The same things were measured in two ways. Each way mixes the same 11 hidden numbers, adds some noise and spreads widely along 7 directions of its own, which tell nothing about the thing.
In the rows, 128 means zero.
Some things both ways: the first way, then the second way.
[124 130 170 107 142 168 135 154 118 153 143 134 100 147 131 129  74 137
 123]
[ 78 127 141 215 147  92 116 128 109 189 151  85 111  79 110 114 128 121
  98 174]

[174 183 105 164 100  60 119  98 136 113 149 117 168 116 111 106 146 134
 167]
[136  96 173 120  67 121 129  86  88 118 140 149 134 179 155 136 130 142
 145  96]

[140 150 134 124 124 144 122 138 124 145  89 142 140 121 115 158 128 131
  81]
[124 122  93  95 115 104 137  45 171  38  72 144 111 120  93 137 162 181
  88 120]

[159 166 117 164 114 104 141 103 127 102 167 158 123 155 132 105 112 123
 173]
[ 97 158 173 201 171 125 145 118 125 158  95 124 113 194 105 123 155 170
 145 139]

[134 102 157  84 120 224 156 167 153 204  86 121 106 101 120 151  92 111
  98]
[119 115 106  88 100 132 175  85 160  65 119 122 132  45 130 189 120 115
  36 105]

[165 102 139 156 131 176 145 119 136 146 105 126 102 125 114 144 110 151
 104]
[146 127  99 111 142  82  93 156 142  98 157 134 177 143 159 111 177 160
  97 142]

[153 120 135 116 153 104 128 158 111 136 132 130 115 150 120 129 115 150
 106]
[ 98 119 113 129 178  57  76  96 125 171  96 133 130 107 109 124 185 209
 150 195]

[156  78 106 158 130 148 151 115 183  69 123 110 125 146 127 121 159 150
  83]
[102  86 145  88 106 121 164 109 206 100 112 137 137  88 138 190 133 181
  78 146]

[128 125 114 125 138  93 125 105 124 103 131 110 140 146 153 143 136 117
 119]
[112 134 108 123 130 101 149  88 144 107  95 124 114 117 120 149 151 156
  88 129]

[165 147 125 135  95 150 124  91 175 116  87 116 178  94 107 124 162 151
 131]
[118 129  84 155 151  93 104  99 112 137 110  71  33  42  55  65 189 132
  81 178]

[ 89 216 152  99 106  99 109 100 143 152 128 155 131 111 119 113  93 129
 164]
[149  92 209 152  77 128 123 108 158 113 133 144 143 168 140  95 187 139
 111  93]

[ 96 160  83 174  78  77 128 188  90 209 157 154  89 189 146 136  48 165
 139]
[140  96 157  80 106 130 173 173 193 150 148  95 166  84 187 175 149 173
  71 143]

[137 123 140 108 106 104 166 137 147 131 115 106 147 121 169 129 118 110
 121]
[124  91 146 193 135  81 101 113  89 175 118 129 127 133 128  83 168 149
 145 151]

[102  76  90 137 138 186 138 154 147 186  89 110 109 135 145 149 130 147
 104]
[127 157 110 142 133 107 157 144 123 131 174 120 131 135 147 183  68 148
 144  81]

[107 117 123  92 152  92 132 132 130 139  84  94 136  79 163 133 200  91
 168]
[140 162 124 154 162 119 140 137  90  99 115 144 152 156 150 136 114 153
 138  82]

[125  88  76 123 151 136 138 113 149 138 113 139 123 184 143 155 135 122
 106]
[138 107 131 149 116 112 131 140 167 118 143 136 167  83 147 154 126 123
 105 113]

[133 114 148 130 127 151 144  80 150 121 117 110 136 103 128 106 122 108
 158]
[167 135 141 150 145 128 146 133 149  93 132 123 153 167 143  71 204 150
  75  92]

[172 140 165 138 129 138 117 120 114 115 118 142 115  90  81 109 124 116
 129]
[ 99 113 148 174 143  52  72  78  47 123 164 155 122 145  88 133 121 122
 155 132]

[107 127 107 113 126 113 100 171 105 124 148 132 117 136 123 113 125  86
 118]
[127 137  92 118 157 108 142  75  95  99  95 142  99  71 100 173 129 172
 123 110]

[136 150 153 115 101 126 143  99 131 121 112 133 181 113 141 122 116 117
 114]
[ 96 159  95 173 171 127 129 164 138 166 136  84 111  62 127 117 110 143
 112 163]

[ 74 104 146 130 164 193  68 162 103  92  93 122  90 116  72 160 168 101
  80]
[116 115 141 130 143 115 139 124 189 113  74 168 147 151 136 161 157 199
 138 133]

[105 136 107 100  98  82 158 118 203 119 116 115 122 114 186 120 157 141
 114]
[120 144 108 112 136 120 147  93 149  98 111 139  93 140  97 164 136 168
 135 113]

[115 129 181  93 147 107 145 176 138 107 126 129  93 114 158 118 161 155
 112]
[ 82  98 167 145  80  95 126  23  89  88 100 142  84 158  75 143 109 112
 134 121]

[167 134 111 133 127 106 127 110 153  97 143 111 135 125 121 114 139 138
 125]
[123 125 126 119 118 106  90 131 109 145 145 163 146 146 163 143 142 163
 161 126]

[110 156 153 105  89 132 158 137 166 131 133 137 140 107 166  94 118 130
 143]
[143 153 117 121 145 134 134  98 100 136  79 129  96 171 109 115 175 170
 166 123]

[177 176 108 104 102  90 145 127 180 151 151 128 131 119 145 115 141 135
 148]
[121 105 132  70  86 118 109 112 136 171  91 172 148 113 186 191 153 180
 163 140]

[162 143 181 122 121 181 130 106 153 158  67 123 149  67  76 143 162 129
 131]
[104 103 158 137  86 106 141  52 108  89 124 125 111 155  85 147 114  93
 116 116]

[167 153 128 156 128 108  84  60 118 103 134 121 172 130  90 139 152  98
 120]
[ 99 140 126 151 128  88 151  83  98 117 123 124 112 195 107 154 102 146
 146 115]

[ 47  89 128  68 173 171  90 123 111 109 116 114 134 190 132 140  46 106
  79]
[147 141 125 171 130  93 129  35  68  27 164 120 109 127  58 107 146 102
  68  64]

[ 92 113  94 111 190  70  90 139 113  86 175 125  90 147 169  88 194 125
 168]
[130 136 140 174 143 101 112 167 114 165 132 131 118  80 167 106 135 169
 127  99]

Other things, the second way, with their names:
<455>: [106 156 121 136 136 104 112 125 112 181  92 133  99 158 126 153 120 160
 201 142]
<285>: [126 176  75 108 187 117 152 119 132 120  84 144 136  91 135 203 137 196
 120 124]
<44>: [122 102 134 150  74 110 123 106 114 177 152 115  86 105 129 121 127  99
 139 118]
<272>: [126 155 128 132 128 113 112 151 110 130 140 140 133 133 168 107 149 108
 103  93]
<509>: [106 150  90 126 152 125 134 146 106 134 146 106 135  67 154 154 102 159
 100 141]
<291>: [125 125 127 133  93 122 143  54 136 114  81 152 108 165 109 147 172 120
 121 112]
<248>: [138  79 106 138  95  80 100  69  78  83 170 138 160  63 128 148 121 119
  90 121]
<100>: [117 139 133 126 123 101 144 109 103 108 141 130 128 129 128 177  94 109
 114  96]
<12>: [103 142 164 159 150 102 116 127  99 196 119 125 107 194 145  98 146 206
 187 137]
<403>: [120 144 129 142 139  72  84 102 112 124 138 157 132 143 121 140 146 151
 147 114]
<485>: [125 123 111 142 152  55 106  88 103 158 100 136 134 165 102 151 154 165
 176 152]
<268>: [154  97 124  83  82 103 123  69 103  67 126 147 135 103 113 185 139 127
 112 104]
<424>: [ 81 150 139 160 161 100 130 104 134 119 119 139 121 188 102 153  99 188
 170 137]
<442>: [135 152 124  93 107 130 181  77 146  39 118 141 115 154 134 150 131 141
  68  50]
<396>: [127 107 123 161 119 123  98 134 127 108 165 119 138  92 114 104 133 118
 116 143]
<75>: [149  93 105 136 106 103 131  81 181  99  77 152 134 119 117 129 192 167
 108 133]
<10>: [119 136 152 135 128  94 131 111 112 178 133 120 116  83 133 177 136 132
 120 116]
<517>: [101 115 123 102  85 147 154  90 182  91 114 132 133 124 131 179 114 157
 108 139]
<370>: [118 161 126 151 161 141 102 130  87 120 142 127 142  98 120 142 136 136
 122 139]
<89>: [102  86 177  96  68 124 180 115 140  80 138 119 152  90 167 198  66 121
  65  95]
<80>: [142 137 178 123 119 154 130 162 144 100 155 122 160 165 167  88 163 141
  95 100]
<214>: [107 132 104 157 165  55  94 124 132 142 142 112 114 109  95 120 145 152
 125 159]
<470>: [123 130 125 131 158 114 126 124 167 130 116 129 131 160 121 103 188 195
 128 149]
<246>: [138  85 127 142  72 109 126 113 131  95 150 139 159  64 161 159 101 124
  94 102]
<94>: [154 153  99  91 144  80 104 133 127 147 110 185 135 174 154 184 153 194
 202  97]
<339>: [113 130 104 187 165  52  92 122 117 173 132 134 108 134 104 111 147 170
 169 142]
<184>: [140 119  90 123 105 104 105  52  86  87 137 124 143 122 103 130 153 103
 109 135]
<281>: [144  89 157 146 106  92 130 102 126  99 162 116 138 131 108 110 144 117
 101 109]
<453>: [113 163 136 178 143 137 113 133  66 142 142 107 113 129 120 110 115 108
 140 124]
<31>: [127 109 155 156 162  60 102 152 114 178 130 125 133  94 131 141 162 164
 128 151]
<512>: [ 99 130 139 150 179  77  89 102 118 203  44 175 127 164 135 134 199 224
 193 177]
<107>: [125  91 116 186  77  91 125  74  66 104 171 116  95  13 111 134  90  50
  62  81]
<303>: [119 163 106 155 167 108 134 127 120 133  96 150 110 136 118 158 126 148
 152 107]
<271>: [100 132 145 160 142  88 105 177 112 135 179 140 129  86 171 129  99 159
 106 102]
<141>: [134 124 167 136  81 131 152 109  96  95 135 127 132 118 155 151  95 120
 106  67]
<245>: [132 136 111 129 172  92 104  99 118  93 131 140 164 148 116 123 166 191
 128 141]
<388>: [115 104 177  64  62 141 191  61 156  83  75 151 110 154 159 183 115 191
 115  70]
<313>: [122  95 151 104  85 113 157  67 170  69 110 151 142 148 126 174 117 155
 111 102]
<298>: [ 97 105 169 128  97  90 113  97 112 103 148 150 159 114 155 166 110 142
  96 116]
<119>: [135 127 147 163 138  94 131 122 112 124 141 122  88  87 123 102 156 161
  90  86]
<386>: [144 105 149 116 103  86 147  90 113 103 148 125 150 134 119 187 135 115
  97 107]
<503>: [137 136 131  71 116 123 135 124 118 173  91 168 170 149 176 249 127 160
 188 132]

Some of these things the first way, each followed by its name:
[151  64  74 115 155 150 152 138 148 134 106  91 132 150 161 148 141 115
 119]  <107>
[129 146  85 130 128 132  81 100 121 130 128 129 151 132 111 111 104 102
 140]  <119>
[178 152 167 140 110 145 156 132 125 173 117 133 133 100  99 133 114 136
 144]  <184>
[143 123  92 163 145  44 131  94 144  72 131 123 138 143 143 125 207 143
 130]  <313>
[108  77 132 129 147 164 128  93 125  85  79 104 155 121 138 137 137 120
 106]  <100>
[149 118 101 137 148  99  93 139  93 121 145 111 140 168  90 146 109 106
 100]  <248>
[113 148 173 108  83 180 144 160 132 172 135 161 114 146 121 123  19 131
  71]  <470>
[156 100 122 119 158 120 145 149 107 155 140 126  77 130 151 123 127 138
 158]  <272>
[ 98 140 106 112 104 101 137  68 173  59 120 121 168 163 175 151 121  92
  75]  <75>
[163 179 103 168  93 120 105 159 107 170 123 143 134 148  73 172 112 147
  96]  <517>
[ 76 120 143  76 134 140 102 161 147 145  62  90 139 104 100 173 153 139
  87]  <396>
[152 143 108 151 135  92 103  99 123  99 106 124 167 136  96 147 162 128
  99]  <424>
[158 131 135 170 118 184 126 137 109 162 141 182  87 142 105 122  90 124
  96]  <339>
[ 68 105 147  98 116 226 140 118 161 106  79 110 149 124 143 142  94 111
  96]  <503>
[111 161 142 121 143 153 109 111 116 116 149 163 142 141 140  93 115 120
 152]  <141>
[107 140  85 141 118 153  82  71 138 101 111 139 146 134 114 137 121 100
  95]  <94>
[130 106  81 131 112 133 154 125 135 127 106 139 128 153 171 145 123 101
 111]  <303>
[154 141 115 114 164 122  76  55 144  48 127 101 187 122  63 110 179 110
 171]  <370>
[176 120 184 124 158 203 128 154 142 119 107 109  90  44  79 109 192 109
 153]  <512>
[ 92  75 146 103 168 118 141 159 123  89 144 115 102 166 155 115 106 143
  89]  <245>
[ 75 194 139 106 111  92  77 174  80 142 149 146 138 141 133 119  86 115
 105]  <388>
